Each cloud of rows lies close to a flat space through zero, with a little noise off it, and is much wider in some directions of that space than in others. After each cloud: how many dimensions does that space have?
In the rows, zero is written as 128.

[[124 130 128 105  70 127 144  85  93 126 140  97 143 105 136 137 107 127
  125  91 125]
 [115 135 147 131 109 158  98 162 120 139 134 141 112  93 152 125 160 114
  136 152 138]
 [116 142 111 115 155 144 128 170  87 138 176 145 133 121 156 123 156  98
  161 142 117]
 [115 104 114 132 136 137 104 121 135 118 155 138 109 123 126 111 112  94
  154 117 151]
 [121 128 164 112 103 121 123  97 140 121 122 135 123 113  73 175  89 129
  100 126 158]
 [162 173 115 149 165 126 129 183 122 100 119 160 155 175 159 126 153 128
  133 148 135]
 [132 119 113 142 127 140 145 124 156 126 128 124 145  98  97 124 116 140
  128 126 138]
 [140 108 175 158 117 120 135 147 110 112 104 119 101 138 124 164  79 140
  129 120 180]
 [159  73 162 155 162 131 105 140 138  83 108 161 128 142 152 139 144 131
  109 136 149]
 [107 130 126 109 119 131  98 116 131 115 114 125 122 121 144 128 116 141
  141 102 131]
 [110 132  92 131  88 127 156  55 167 169 125  87 135 115  97  56 127 123
   96 128  96]
 [ 90 140 132 120 114 159 121 123 163 138 108 112 136  88 139  79 161 122
  111 136 133]
 [137 121 152 100 157  98 115 151 126 165 126 173  77 161 124 150 119  76
  129 140 104]
 [133 152 148 136 128 140 163 144  88 147 105 123 135  78 177  98 165 136
  155 143 116]
 [139 177 173 154  80 102 138  92 118 142  75 109 132 133  89 174  89 163
   77 130 128]
 [175 147 156 121 156 132 129 115 108 138 102 103 175 139 145  98 140 152
  111 121 105]
 [139 176 113 145 134 133 126 125 114 156 106 111 129 133 134 118 146 132
  120 111  87]
 [124 107 139 127  92 132 134  99 148 112  86  99 119 103 143 128 144 169
  119 105 131]
 [123 123 108 164 150 123 162 167 135 148 129 122 114 152 154 100 183 108
  121 162 107]
 [117 121 103 124 145 163 130 143 155 140 152 156 117 105  98  92 118 107
  122 135 142]
 [129 113  92 128 118 115 119 106 153 129 146 128 134 133 116 121 139 142
  141 145 105]
 [157 108 188 155 115 149 124 120 127  90  90 132 150  89 128 134 107 166
  110 136 182]
 [106 129 115 138  91 120 146 119 160 125 121 112 145 129  85 130  78 165
   99 138 145]
 [151 140 177 155 121 103 113 149 102 149  90 128 133 157 167 130 106 111
  114 132 115]
 [ 95 132 121 108 115 101 139 137 138 119 150 129 124 142 119 158 132 108
  147 146 143]
 [109 173 138 104 116 144 140 158 131 178 139 120  96 111  87 139 103  99
  131 127 140]]

17

[[125 129 133 135 124 134 128 133 128 118 120 119 120 125 140 120 122 119
  135 128 127]
 [146 111 123 130 133 131 109 137 129 121 119 140 128 129 108 123 142 122
  131 126 145]
 [157 107 130 138 140 139 105 134 123 111 102 149 127 125  98 116 147 120
  139 120 148]
 [132 119 136 146 142 134 126 130 126 108 109 138 117 129 132 112 131 117
  134 121 137]
 [152 113 136 144 138 134 104 133 129 111 115 140 127 128 111 117 146 122
  133 122 146]
 [179  87 137 164 169 153  80 147 126  87  68 168 119 123  75 107 164 110
  137 116 183]
 [155 116 130 126 137 125 107 135 129 132 126 148 129 124  98 130 144 133
  126 124 144]
 [100 146 147 150 131 138 155 128 116 113 108  92 115 132 174 116 101 108
  134 125 116]
 [ 63 166 153 149 113 149 195 122 111 106 110  64 111 134 210 111  73  91
  133 128  95]
 [110 139 138 135 117 138 148 128 127 125 127 103 124 127 154 121 109 124
  130 129 125]
 [149 107 121 122 131 123  98 131 131 133 135 152 132 124 100 133 153 133
  123 123 139]
 [114 132 133 131 126 121 142 121 127 139 136 118 130 128 143 128 118 130
  129 126 123]
 [123 139 115 111 114 117 135 126 131 151 153 118 132 126 124 142 124 150
  128 131 119]
 [143 107 162 185 162 166 125 142 114  71  55 124 105 123 126  90 134  87
  145 118 163]
 [118 138 128 130 122 125 138 124 122 124 132 119 127 135 140 126 122 120
  129 128 125]
 [145 113 133 137 148 133 106 132 123 119 116 139 126 114 110 125 139 124
  135 125 147]
 [131 120 138 142 138 143 124 136 122 115 107 128 118 123 130 112 128 121
  136 128 134]
 [153 104 127 137 142 136 112 140 125 121 110 154 123 126  92 130 153 134
  136 125 149]
 [129 121 131 134 129 137 126 134 126 121 109 134 119 129 123 121 131 121
  128 129 138]
 [100 158 121 106 104 113 157 119 124 157 159 105 135 128 151 142 102 140
  117 128 100]
 [146 114 124 126 137 122 101 132 128 135 131 149 131 130 108 134 145 135
  126 128 136]
 [ 89 161 117  85  96 103 167 117 134 172 178  95 143 122 168 152  93 148
  120 136  87]
 [129 122 138 147 135 140 134 136 122 110 101 125 121 128 135 118 130 111
  132 124 134]
 [144 119 130 143 140 128 114 134 132 118 114 138 129 128 111 114 141 120
  131 125 142]
 [ 87 169 113  82  77  89 169 116 145 177 195  96 147 127 172 161  92 165
  111 140  66]
 [164 102 135 151 152 143 102 133 128 105 104 153 123 130  95 122 156 122
  127 128 161]]

2

[[111 131 138 111 116 144 178 121  98 115 136 117  94 140 105 111  94 132
  152 102  91]
 [114 153 145 125 132 147 144 118  85 150 114 103  90 167  81 116 140 118
  164 123 156]
 [129 150 144 106 143 137 163 153 136 132 109 106  94 119 137 107 111 104
  166 111 112]
 [124 113 161 125 131 121 142 109 105 129 133 156 101 180 133 166 133 112
  123 142 103]
 [157 161 106 157 108 100 144 134 122  62 139  61  86 146 129  89 125 144
  128 131 122]
 [136 126 148 149 109 162  89  88  87  75 187  59 129 150 100 109 131 150
  124 123  69]
 [135 159 110 140 106 128 124 126 138  94 138 106 112 121 146 110 127 128
  115 121 131]
 [139  91 147 104 158 132 132 127 134 156  92 141 131 119  82 158 106 150
  191 117 122]
 [104 155 123  86  93 146 151 115 136  74 150 120 120 123 177  97  97 147
   51 134 111]
 [115 135 123 121 162 104 169 187 120 206  88 134 116 116 106  99 160  81
  186 109 149]
 [116 184 107  78 109 108 158 155 138 156  98 145  97 121 152  96 143  94
  130 119 159]
 [134 190  54  89  90 108 136 111 149 100 120 102  65 129 132 123  86 175
   94 139  77]
 [123 112 139 193 166 137 137 104 146  92 138 122 146 150 100 128  93 178
  130 127 152]
 [127 130 119 132 117 119 160 146 126 130 125 105 106 123  84 100 142 129
  173  77 117]
 [143 137  88  64 103  93 150 179 162 188  72 128  99 106 121 135 169 114
  138 119 154]
 [117 141 130 138 148 146  99 108 118 110 123 128 117 131 144 129 145 114
  113 132 112]
 [118 125 135 104 141 142 159 154 142 130 115 146 148  85 174 100 121 102
  110 107 131]
 [127 152 156 102 134 119 107 122 105 130 139 102 121 164 128 106 144 122
  131 161 131]
 [129 107 128 165 140 127 157 132 165 109 141 155 172  99 141 121  81 151
  131 104 154]
 [157  52 146 144 135  79 142 186 142 146 117 135 171  92 102 134 138 124
  207 116 150]
 [155 158  92 154 121  70 137 149 155 101 113 127 121 121 149 109 108 138
  145 153 176]
 [126 142 153 160 134 154 120 106 123 113 160 132 154 139 147 117 122 116
  114 119 146]
 [170 124  80 154 128  86 109 125 163 153 123 165 184 102 129 142 159 141
  113 105 171]
 [123 140 180 137 100 174 153 117 157 125 171 114 133 146 103 123  90 139
  163  85 146]
 [125 145 116 131 123 121 126 136 138 175 125 152 122 142 151 158 146 101
   97 151 143]
 [163 147  90  87  95 100 133 150 112 156 111 111 102 110 150 141 115 114
  129 164 112]]

15

[[100 103 143 106  87 129 135 161 159 140  61 116 119 155 124 126 119 112
  138  94 143]
 [139 169 118 149 132 132 135 124  88 166 108  88 140 119 131  99 150  67
   95 147 112]
 [161 144 136 138 169 163 147  96 104  80 159  99 166 128 144 117 141 161
   73 169 111]
 [130  90  95 134 136 129 152 113 149  78 152 166  88 128 141 130 141 159
  129 128 160]
 [133 129 125 138 140 103 131 183  68 133 111 121 185 163  89 103 201  59
  133 127 158]
 [103 117 120 118 187 137 156 174  97 120  87 174 137 162 161 176 120 129
  167 171 183]
 [129 196  94  69 111 158 173 129 101 128  87  74 129 166  57  96 217  14
  109 125  57]
 [ 95  89 124 118  72  88 111 121 132 129 121 100 184 183 130  70 204  96
  135 205 132]
 [155 182 173 169 109 122 112 114 116 154 173  86 178 137  91 157 134 133
  133  93  92]
 [119 135  92 124 121 165 152 112 146 114 122 189  61  64 164 126 133 146
  148 174 156]
 [143 132 123 119 175  68 120 145 107 145  87 117  98 108 130 165 113 111
  129  82 110]
 [132 126 112 124 146  83 163 105 186 105 161  86 118 134 127 113 132 149
  126 144 157]
 [140 144 101 130 176 142 165 106 121 121 135 140 110  63 156  73 114 159
  151 230 128]
 [150 142 113 166 154 177 143 125 104  58 113 213 163 105 164 115  98 183
  137 146 129]
 [ 56 134  86 146 138 118  98 111 134 125 150 160 106 124 190 136 126 101
  120 221 138]
 [125  98 101 158 110 193 198 168  91 123 131 173 152 122  42 183 100 166
  155  94  93]
 [115 166 144 179 101 202 124 178  98  90 104 225 123 146  74 153 157  66
  167  85 133]
 [134 141 145 154 116 192 156 127 142 105 171 133 127 154 112 128 157 126
  122 133 179]
 [108 161 125 106 145 107  93 172  92 146 132 104 162 145 110 150 132  89
  116  58 105]
 [150 107 136 121  53 135 142  47 156 201 177  87 131 202 112  89 153 112
  151 173 125]
 [127 154 155 154 125 156  97  80 115  75 179 108 131 173 154 120 141 163
  123 119  56]
 [181 171  92 164 111 184 140  69 103 112 158 201 148 119 110  82  86 152
  157 105  51]
 [128  97 101 143  96  93  66  84 108 121 195 155 140 120 175  91 150 162
  125 135 111]
 [137 124 152 171 148 117 120 131 100 117 176 101 126 123 137  84 127 173
  153 119 113]
 [124 136 162 155  77 125  88 145 102 203 148  96 114 146 144  58 162  85
  164 101 158]
 [112 190  65 162 113 114 131 117  87  99  95 165 175 101 163 166 156 108
  104 130  82]]

17

[[ 60 177 151 128 134 117 111 148 125 142 143 158 135 140 126 100 114  92
  100 141  77]
 [122 124 129 153 139  99 111 148 108 119 155 140 139 135 153 132 110 131
  118 135 109]
 [152 137 144 121 118 130 161 125 135 131 113 103 101 122 121 144 103  83
   95 117 139]
 [ 79 138 150 120 140 119 110 136 143 138 130 139 142 121 147 105 122 123
  120 137 144]
 [145  91 150 146 108  99 125 129 124 115 145 141 126 138 123 125  95 110
  143 125  92]
 [112 166 133 125 119 146 122 145 156 126 146 127 101 142 114 120 151 144
  150 148 149]
 [ 94 136 130 109 102 134 159  99 100  92 161 118 133 153 166 111 139 121
  137 157 130]
 [162 104 130 132 126 138 157 112 131 139 128 105 147 116 125 159 124 124
  147 115 153]
 [106 135 160 121 136 129 130 126 108 127 138 148 127 145  95 111 157 105
  112 125 117]
 [122 104  94 126  93 149 187 102  86  92 129 143 134 161 155 102 140 121
  177 119 101]
 [134 137 154 102 139 127 132 136 146 138 113 128 183 104 159 132 126 127
  130 114 121]
 [126  82 177 110 155  96  96 116 120 200  91 165 154 130 106  92 120 105
  123  66 143]
 [ 85 107 101 115 141 137 148 115 124  98 103 138 148 113 157 113 133 134
  116 146 119]
 [ 97 169 147 137 101 134 145 154 126 126 148 129 131 122 145 107 112  83
  117 131 118]
 [ 95 117 145 123 155 126 143 119 131 128 129 136 153 132 126 135 123 114
  121 140 109]
 [125 133 125 113 106 114 110  94 113 159 126 135 141 136 137 113  89 114
  133 110  95]
 [134 117 133 103 115 141 138 122 152 107  96 135 108 118 124 113 130 119
  122 128 121]
 [ 65 133 139 115 104 126 133 127 111  97 140 149 163 112 172  85 123 105
  117 145 101]
 [ 94 127 109 139 125 155 167 128 102 121 135 123 192 103 162 121 150 128
  153 127 143]
 [124 130 117 112 143 132 141 130 109 127 121 139 170 132 169 118 153 142
  141 113 128]
 [109 157  88 112 159 132 105 100 110  93 132 103 101 127 111 156 154 157
   58 177 117]
 [122 120 144 100 135 110 144 100 114 106 136 131 152 148 163 133 117 120
  119 141  91]
 [123 135  96 120 125 100  83 101  75 126 158 141 144 151 163 111 131 166
  124 135  92]
 [141 133 157 149 115 137 144 131 130 116 164 114 156 119  93 154 140 111
  139 140 110]
 [131 104 106 120 117 135 129 102 118 108 104 132 105 123 128 113 127 129
  120 125 133]
 [153 141 146 123 130 134 166 139 120 107 144 116 101 163 134 144 152 113
  131 132 153]]

13

[[117 107  82  30 121 104 103 134 132  88 102  41 136 144 142 110 123 108
  112 138 136]
 [127 115  86 107 149  92 113 126 149 129 125 129 154 141 134 129 119 134
  150 141 134]
 [136 135 143 101 121 148 127 134 117 113 131  73 109 139 145 136 126 121
  108 122 136]
 [127 142 168  62  92 180 122 134 117  70 117  47  91 163 116 127 134 123
   68 114 113]
 [126 127 134 136 127 126 120 127 126 136 127 133 127 127 133 126 130 132
  133 123 125]
 [128 122 126 129 134 124 146 132 140 135 123 135 132 132 124 124 142 127
  130 134 128]
 [140 138 152 128 122 145 126 128 122 119 136 125 104 132 125 134 136 126
  114 122 112]
 [122  96  76 173 162  65 131 118 143 157 125 205 180 106 119 117 134 124
  179 153 136]
 [108 112  87 170 145  83 127 115 138 155 123 183 153 107 132 118 135 132
  164 147 141]
 [122 107  98 223 179  76 145 122 140 188 143 239 162  94 130 131 128 147
  187 147 136]
 [139 132 151 112 116 144 126 131 118 123 125 102 116 134 122 125 133 126
  114 130 116]
 [122 123 100 126 139 104 131 131 140 137 116 145 146 126 118 133 130 123
  143 149 137]
 [130 131 117 108 130 123 130 132 119 120 122 110 136 140 132 124 115 124
  131 126 145]
 [113 131 132 104 121 130 120 137 117 106 133  96 122 135 131 125 128 120
  108 127 121]
 [128 131 143 185 142 141 138 119 130 150 151 189 115 111 119 137 125 137
  140 127 134]
 [121 105  68  79 134  80 112 130 131 120  88  94 167 138 134 107 123 117
  146 136 142]
 [131 129 129 124 124 131 130 121 120 125 129 134 124 125 125 128 119 134
  117 123 125]
 [131 132 131  85 119 141 124 128 120 105 121  84 123 140 127 118 126 126
  110 127 134]
 [129 121 131 175 140 110 135 131 139 161 117 179 148 117 140 127 131 140
  141 132 119]
 [139 138 152 141 124 142 141 125 129 136 134 127 120 130 134 138 125 125
  127 134 116]
 [114 115  99 107 134 100 129 130 123 125 113 110 142 137 133 119 122 127
  138 136 138]
 [123 125 111  92 121 104 116 125 127 121 128 101 137 136 124 125 132 121
  140 134 135]
 [134 122 119 165 139 112 131 136 125 143 134 168 131 127 130 134 128 123
  146 134 126]
 [135 141 151 140 111 147 145 114 120 139 141 118 108 126 121 139 123 132
  107 108 113]
 [113 118 117 165 144 118 131 124 136 144 122 157 154 130 121 127 126 122
  144 130 127]
 [126 141 159 107 101 155 135 123 118 107 128  83 105 144 132 138 124 128
   93 112 117]]

2
